The rows of a group lie close to one hidden flat surface of 13 dimensions, which passes through zero. Surfaces can cross.
In the rows, zero is written as 128.
Known rows, each followed by its group:
[115  56 131 100 112 126 177 134 106 134 124  82 118 102  94 130 162 102] => (0)
[148 192 119 123 145 140 121 142 137 142 173  76 105 163 128 127 146 114] => (1)
[110  91 150  71 106 107 128 130  78 165 132 121 116 118 170  91 133 119] => (2)
[126 132 149 124 134 133 130 124 111 160 100 104 134 122 137 116 124 126] => (0)
[126 148 160  95 103 115 174  99 120 126 108 115 107 126 130 112  82 113] => (0)
[138 115 111 111 135  97 120 143 146  89 120 143 120 105 147 106 116 130] => (2)
[155 119 117 130 157 132 115 181 121 104 117 114 139 123 143 142 156 110] => (2)
[ 91  97  95 121 144 135 125 161 162 114 145 153 117 138 140  63  87 134] => (1)
[102  97  95 155 122 152 131  95 160 109 134 118 128 140  95 140 155 119] => (3)
[167 138 100 121 128 132 112 120  87 130 134 126 134 136 142 190 123  80] => (3)
[118 133 149 140 137 140 143 126 114 145  90 112  90 141 133 148 100 104] => (0)
[169 138 137  93 139 170 141 144 140  53 163 139 110 113 114 130 115 104] => (2)
[185 164  93 121 145 130 117 161 136  98 191 115 115 146 153 170 131  92] => (3)
[114 114 121 128 159 118 128 118 102 105 102 134 133 104 149 137 120 115] => (2)
[168 165 101  95 110 115 173 208 144 112 150 117 121 165  76  80 138  87] => (1)
[140 130 148 117 127 155  91 131  98 132 148 132 112 127 133 141 155 136] => (0)
[144 114 141 124 154 134 149 134 124 129 154 130 134 121 160 112 125  99] => (1)
[128  96 120 129  80 106  78 173 146 176 164 118  94 188 166 163 136 119] => (2)
[102 135 145 150 140 151 138 139 122 128 118 148 124 145 111 118 127 133] => (0)
[ 92 131 167 167 140  70 127 107 128 147 123 133 131 162 128  93 171  99] => (0)
[140 115  96 126 164 111  99 152 125 119 144 113 134 135 138 127 151  79] => (1)
[104 141  88 122 123 140 174 139 155 147 157  88  71 150 122 135 125 162] => (2)
[111 138 153 136 146 148 142 137 161  65 121 145 182 112 103  96 159 171] => (2)
[143 129 188 103 146  99 126 163  85 107  97 128  93  89 148 145 126 134] => (3)
[115 133 116 148 167 173 172 116 154 126 134 120 113 119 112  98  87 114] => (3)
[136 149 143 102  91 138 124 130 124 157 116  90 104 142 149 146 104 152] => (0)
[162 149 154 117 103 117 157 140 152 172  96 115 105 136  96  55 101 122] => (2)
[174 168 183  76  88 168 183 164 107 122  95  94  93 131  83 113 127 126] => (2)
[ 90 126 126 179 141  98 140  84 129 116 136 133 100 149  98 174 147  89] => (0)
[ 94 112 161 133 143  88 178 100 124 100 127 142 150 103  94  75 154 109] => (3)
[125 132  83 145 127 166 180 148 182 172 138 105 113 174 115  70  88  94] => (3)
[131 123 132 142 139  89 133 156 119 145  54 177 152  77  85  85 104 172] => (3)
[100 133 107 150 113 119  90  81 160 141 153 142 148 128 123 118 146 179] => (1)
[127 121 102 152 149 109 141 109 169 126 113 140 135 105 102  75 118 123] => (3)
[107 113 145 114 114 140 153 134 131  78  94 132 112 119 112 137 106 144] => (0)
[170 136 143  91 121 155 125 155 126 159 148  92 111 138 162  83 138 110] => (3)
[135 102 126 111 123 120 138 149  99 105 110 137 152 121 115 133 144 100] => (0)
[164 129 158 122  95  91 148 114 157 121 139 124 138 114 112 108 184 141] => (1)
[136  70 128 140 102  88  83 140 146 163  76 184 171  94 177  91 110 172] => (1)
[164 183 146  75 101 121 120 133 130  82 117 130 173 116 162 117 113 172] => (0)
[164  90  87 120 127 156  83  93 134 112 133 143 108  87 116 134 128 118] => (3)
[138 123 113 114 129 117 121 144 108 112 114 111 175 111 148 167 139 137] => (0)
[102 128 126 123  92 144 104 148 159 136 149 105  82 162 139 145 128 173] => (1)
[170 136  73 135 146  80 146 153 152 119 153 131 133 140 123 127 113  67] => (0)
[174 159 149 137 125 111  85 171  99 117 106 147 116 148 125 147 156  99] => (0)
[153 139 135 137 142 133  99 160 135 147 132 135 133  91 104 117 158 185] => (3)
[123 125 140 160  73 112 132 120 130 199 116 164 176 149 161 160 119 184] => (1)
[ 99 133 114 127 121 142 129 124 160 160 138 147  98 150 169 108  44 153] => (1)
[140 121 125 150  94 108 109 121 147 139 129 137 127 129 144 171 142 150] => (1)
[129 141 130 108 133 142 150  72 128 114 135 128 111 124 153 114  62  95] => (3)
[ 92 116 145 119  58 106 169 166  96 143  97 144  86 153  69 170 115 159] => (3)
[202 150 114 115 118 208 110 115 114 130 129 143 123  93  72 143 110 136] => (2)
[129  77 103 142  93  90 107 128 134 144  97 164 127 118  91 112 125 103] => (2)
[ 76 142 164 155  84  69 135 107 163 131 117 107 136 171 114 136 172 154] => (2)
[174 179 140 146 128 163 173 115 158 122 120 129 117 119 140 167  79 149] => (1)
[ 85 153 121 159 169 158 113  80 113 105 131 151 189 120 125 146 125 168] => (1)
[193 149 107 152 140  95 113 124 186 150 119 144 145 103 150  96 123 137] => (1)
[122 151 118 129 125 139 109 127  91 171 101 119 142 138 159 165 111 156] => (2)
[146 140 159 124 110  87 122 129 111 153 131 117 147 144 118 111 163  95] => (2)
[113 122 148 114 120 168 121  99 109 146 141 133 118 110 140 125 114 166] => (3)

New rows. What belongs after each?
[138 120 146 147 173 170 123 100 139 138 151 116 122 102 171 146 128 132] => (1)
[125  80 178 103  85 115 119 104 125 171 172 141 161 105 131  83 217 162] => (1)
[130 110 127 102 116 127 122 104 106 123 131 139 139 123 146 106 116  95] => (3)
[119 164 166 118  99 178 140 124  90 148 117 121 108 157 113 166 131 163] => (0)
[125 175  93 108  88 100 144 121 109 203 144  95 126 139 122 125 167 185] => (2)
[124 135 142  78 122  98 166 148  62 111  98 134 146 123 159 124 115 102] => (2)
[ 98 115 107 125 160 128  75 151 117 117 118 115 125 145 149 130 127 113] => (1)
[100 163 137 155 139 108 146 122 105 160 146 151 138 139 127 160 103 146] => (3)
[172 179 141 126 131 138 127 101 116 111 163 148  98 131  83 127 148  98] => (0)
[146 140 158 149 140 150 185 117 149 123 152 109 125 128 132 154 144 128] => (1)
[151 136 114 148 161 131 121 116 146 163 139 110  86 108 128 141 117 118] => (3)
[100 176 133 118 135 139 119  97 119 148 132 114 138 143 100  84 128 155] => (1)
[109 138 146 142  75  96 132 133  92 156 146 118  81 201 121 187 150  92] => (0)
[130 137 130 132 146  59 142 154 143 132 171 143 106 125 134 111 131 109] => (3)
[174 125 155  95  93 152 159 183 143 122 125 126  95 126 139 124 117 138] => (1)
[120  97 139 152 138 110 118 127 119 154 104 129 144 133 121 130 144  89] => (2)
[184 178 122 147 162 151 200 105  97 156 162 123 146 127 105 151 102  58] => (1)
[118 130 152 168 135 104 153  88 170 132  92 104 105 116 146 138 110 140] => (1)
[106 120 133 140 156 151  69  54 124 130  92 123 109  80 142 135 105 168] => (1)
[ 93  85 101 131 139 147 103 135 130 136 115 117  84 129 123 140 106 117] => (1)
[108 140 150  80 101 130 104  80 104 141 191 112  82 148 164 130 109 113] => (1)
[139 126 135 112 153 167 137 155 136 124 150  92 156 112 134 115 163 148] => (0)
[109 131 130 126 125 109 142 128  84 112  70 134 148 128  90 130 126 103] => (1)
[104 152 143 156 140 179 112 132 108 144 146 197 126 159 118 116 104 146] => (0)
[137 120 143 139 150 127 162 148 166 139 133  94  85 135 144 107 118  95] => (1)
[ 98 132 144 116  82  96 118 145  95 101 138 183 133 178 153 151 104 121] => (0)
[133 107 117 100 105 146 128 103 135 125  94 123 134  78 120 118 100 165] => (0)
[119 100 137 123  70 106 114 150 117 125 146 135 123 158 139 183 166 143] => (1)
[ 85  95 118 144 160 111  80 127 125 108  64 104 133 108 106 115 166 136] => (1)
[129 148 171 150 162 158 127 141 169  58 106 128 122 149 145 147  85 114] => (2)
[123 115 146 110 112 161  98 125 127 141 138 111 120 134 158 123 148 158] => (3)
[199 142  97  87 102 102 121 125 160 113 101 112 137  66 100  95 116 145] => (0)
[133 127 137 116 137 146 152 122 116 137 106 147 131 106 131 107  86 121] => (1)
[133 181 139 128 129 112 168  91 123 178 110  83  98 134 131 126 102 124] => (2)
[110 137 169 163 144 133  85  87 126 162 114 166  91 126 116  89 128 143] => (0)
[142  70 149  50 108 129  96 112  78 110 111 137  59  84 161 102  82  84] => (1)
[136 124 124 177 152 121 170 172 148 222 179 127 180 170 179 120 150 117] => (1)
[129 152 110 152 144 158 150  79 140 128 189 104 128 144 115 155 146 105] => (3)
[154 164 139  79  99 134 145  78 108 112 123 119  79 109 101 113  84 104] => (1)
[158 134 116 147 131  89  37 138 103 154  99 200 137 133 157 118 106 112] => (0)
[181 169  88 130 135 153 126 128 150  95 122 109  94 108  45 145 130 121] => (1)
[131 140 121 105 133 101 148 158 131 109 118  90  82 138 161 144 123 119] => (2)
[164  97 158 161 112 146 161 107 114 209 153 133 146 114 162 186 151 128] => (1)
[197 131 112 114 121 129  99 154  98 140  92 129 101  92 109 154 112 113] => (3)
[134 191 171 134 116 101 134 110 104 138 101 177 132 153 114  84  91 118] => (0)
[129 184 119 118  95 157  92 111 148 118 138 151 205 161 171 120 117 182] => (3)
[196 191 137 137  93 100 166  93 159 159 167 137 139 127 139 138 119 123] => (1)
[119  88 120 180 162 142  99 132 146 200 115 110  99 149 143 138  98  87] => (2)
[ 97 101 137 100  75 134 115 107 135 120 118 131 131 148 152 109 125 132] => (3)
[100 118 127 114  86  94  40 118  73 128  64 119 112 134 136 200 142 137] => (1)
[149 139 115 124 164 148  97 135 131  71 159  97 131 116 103 150 193 117] => (1)
[138 112 132  95 125 174 125 125 105 126  96 132 143  82 140 122  97 163] => (0)
[125 118 120  96 112 185 152 117 125 123 130 130 114 105 120 132  80 161] => (0)
[126 108 164 122 129 109 113 120 157 147  94 120  76 120 128  69 127 125] => (0)
[146 126 121 125 105 141 128 176 157 135  85 100  93 149 125 124 120 132] => (3)
[118 124  90 124 107 121 122 144  75 177 119 155 149 158 121 147  88 102] => (1)
[138 138 133 122 160 159 140 135 105 115 125 118 143 110 132 133 139 135] => (2)
